All rows are made from the same 10 directions, up to rounding. Whole rows:
(in the rows, 128 means zero)
[[140 136 181 115 128 161 158 134 150 104  90 212  72 123 178 137]
 [165  75 131 183 108 126 151 117 120 105 138  61 169  89  87 150]
 [112 105  96 169 154 120 140 122  86 113 153 154 117  84  87 133]
 [103 165  89 114  94 155 141 141  95 155  95  78 140 122 154 142]
 [152 121 140 137 105  93 117 192 160 125 125  98 121 147  72 170]
 [164 122 116 101 151 113 129  92 174  95 164 150 108  96 121 104]
 [159 106 123  96 129 122 149 122 201  55 164  80 102 129  82 104]
 [115 155  98  94 150 164 170  72 104 150 139 183 105 128 174 162]
 [ 96 135 148 150 110 105 111 123 134 192 152 163  90 209 155 141]
 [105 124 156 135 106 187 184 107 124 109 105 134 113 152 159 156]
 [147 119  82 143 143  97 106 150  92 128 131  96 152  63  90 114]
 [ 99 150 137 120  92 136 120 187 164  89 101  91 126 145  90 127]
 [177 110 132 151  87 102 152 173 153 128 121 109  43 109 133 137]
 [121 159  96 116 173  72  74 147 118 166 156 214 118 115  98 142]]

The start of a row, then its end:
[120 162  76  96 120 123 105 153 111 128 106  84 115] => [ 83 150  62]
[132 136  79  99 166 112 134 142  85 147 136 147  66] => [110 146  99]
[137  96 171 130 141 174 183  93 132  91 124 156 109] => [141 151 139]
[171 133 142 121  85 103 103 102 207 127 143  99 118] => [118 161  84]
[143 136 146 134  87 113 125 142 188 122 131 126  96] => [139 126 138]
[160  85 139 132 128 129 159 158 109 113 116  71  91] => [136 130 108]
[103 108 130 162 126 109  96 137 114 123 136 104 127] => [127 122  58]
[101 170  90 147  75 125 132 149 135 145 117 141  72] => [ 98 144 138]
[ 90 193  73 108  82 160 138 108 116 161 106 114 122] => [105 182 134]
[160  92 195 144  96 164 180 118 146 122 103 107 109] => [169 171 154]
[114 123 110 147 113 152 151  98  91 143 123 111 109] => [110 177  98]
[159 107 128 107 161  94 109 162  91 179 132  81 159] => [180 109 152]
[167 108 116 163 114 112 140  71 137 156 167 123 162] => [104 118 184]
[ 85 173 101 102 141 138 100 157  52 193  84 132 144] => [143 178 111]
[172 128 108  99 160  83  97 131 104 199 148 102 183] => [156 112 176]
[108 136 133 119 146 125 106 134 109 140 119 153 108] => [137 161  76]
[136 133 175  89 135 152 136 138 152 107  94 159  78] => [152 189  77]
[ 81 127 113 168 104 155 156  93 132  95 147 145  96] => [107 127 112]
[105 114  79 154 126 116 128 124  85 137 148  85  95] => [106 133  68]
[174  93 103 126 137 114 187 136 117 138 160  94  84] => [146  92 201]
[122 133 124 137  89 129 106 146 106 161 100  34 180] => [143 146 108]
[123  88 139 133 182  98  99 150  91 132 149 108 160] => [169  81 104]
[190  96 128 152 108 112 137 136 143 102 121  91 114] => [ 59 127 106]
[170 120 146 178  57 140 161  87 176 126 126 124 120] => [ 80 157 170]
[114 106 149 116 147 167 179  92 135  93 145 144 102] => [166 133 136]
[197  90 170 160 120 137 156 123 110 135  94 144 121] => [ 78 172 147]
[116 140 108 160 114 118 127 130 104 165 132 150 138] => [117 114 184]
[128  72 136 132 169 155 200 106  91 106 156 126  83] => [171 116 148]
[117 125 112 126 104 114 152 127 168 135 175  90 105] => [196  81 184]
[135  81 102 136 157 115 151 146  94 106 156  66 116] => [138  74 118]
[121 159 131 143  98 141 132 146 136 122  92 180  97] => [ 79 154 138]
[143 131 126 107 104 140 138 124 147 125 120  62 150] => [141 136 128]
[ 66 184 111 119  87 101  79 164 161 164 132 130  93] => [183 134 102]
[112 150 158 115 125 172 169 158 114 123  79 187  99] => [144 149 189]
[128 139 151 115 115 145 122  63 169 140 146 123 199] => [162 140 159]
[143 128 119 147 121  94 111 141 134 155 145 133 137] => [127  98 168]
[ 69 146  91 141  89 146 152 131 138 109 144  92  97] => [146 103 131]
[160 110 162 155  84 113 139 175 167 117 112 105  97] => [136 110 157]
[144 150 165  81 107 116  95 161 161 169 101  83 149] => [205 160 125]
[120  98 140 183 104 123 119 139 117 113 123  91 137] => [108 116  93]
[155 106  97 150 126 108 128 108 104 142 145  99 106] => [ 81 151  82]
[144 129 116  94 139  87  83 144 179 109 159  72 172] => [149  66 110]
[ 74 127 166 131 116 165 128 139 124 106 101 105 141] => [181 142  89]
[ 96 134 123 182 106 102  92 192  85 157 100 129 125] => [112 110 122]
[ 69 152  95 112  99 150 160 114 179  85 167 102  95] => [171  84 144]
[ 95 106 148 141 176 111 114 112 107 150 169 177 136] => [196 101 141]
[143 130  57 111 161 100 120 124  85 147 153 106 122] => [ 83 115 108]
[158 105 135 147 134  98  90 168 109 122 106  94 149] => [ 86 118  77]
[169 107 139 136 137  98 116 154 111 163 127  99 173] => [144  97 182]
[115 137  86 118 117 128 121  89 133 138 160  61 184] => [135 107 132]
[130 121 147  95 165 121  97 126 132 120 132 115 169] => [157 121  90]
[112 127  94 108 129 169 170 131  85 108 108  67 120] => [118 139 111]
[179 130 124  89 111 103 147 127 171 162 149 112  50] => [169 168 135]
[ 76 142 116  84 165 143 116 171 117  84 120 102 153] => [167  71 108]
[179 158  92  62 148 128 136  82 160 129 142 148 123] => [ 84 160 132]
[128 111 141 153 129 118 111 148 141  86 125 128 136] => [96 94 99]
[130 128 171 162 127 116 100 161 140 114 102 196 130] => [100 116 134]
[134 121 139 115 168 105 100  98 149 128 165 169 156] => [145 107 126]
[ 74 145 135 127 135 190 153 125  96  89  90 155 148] => [113 135 129]
[115 115 120 182  64 112 147 148 161 123 150  85  77] => [142  97 145]
[158 152  89 140  99  99 119 136 122 181 128 127 127] => [ 89 132 179]
[165 105 127  93 157 131 145 117  86 172 127  69 158] => [173 152 144]
[141  78 135 141 144 129 166  96 117 128 166 107  94] => [166 131 123]
[116 153  99 137 107 114 121 146 122 156 128 131 116] => [120 121 155]
[121 114 136  96 147 147 128  85 139 114 149  67 196] => [177 117 112]
[173  88 149 135 141 111 119 141  88 161 113  79 138] => [136 161  93]
[136 197  65  58 118 119 129 138 158 144 127 149  68] => [103 155 134]
[146 146 115  75 170 133 122  94 121 150 139 142 190] => [139 126 171]
[114 140 131 144 116 131 129 123 148 112 130 171 110] => [107 124 134]
[116 156 137  85 135 124 112 118 176 120 139 169  85] => [156 157  87]
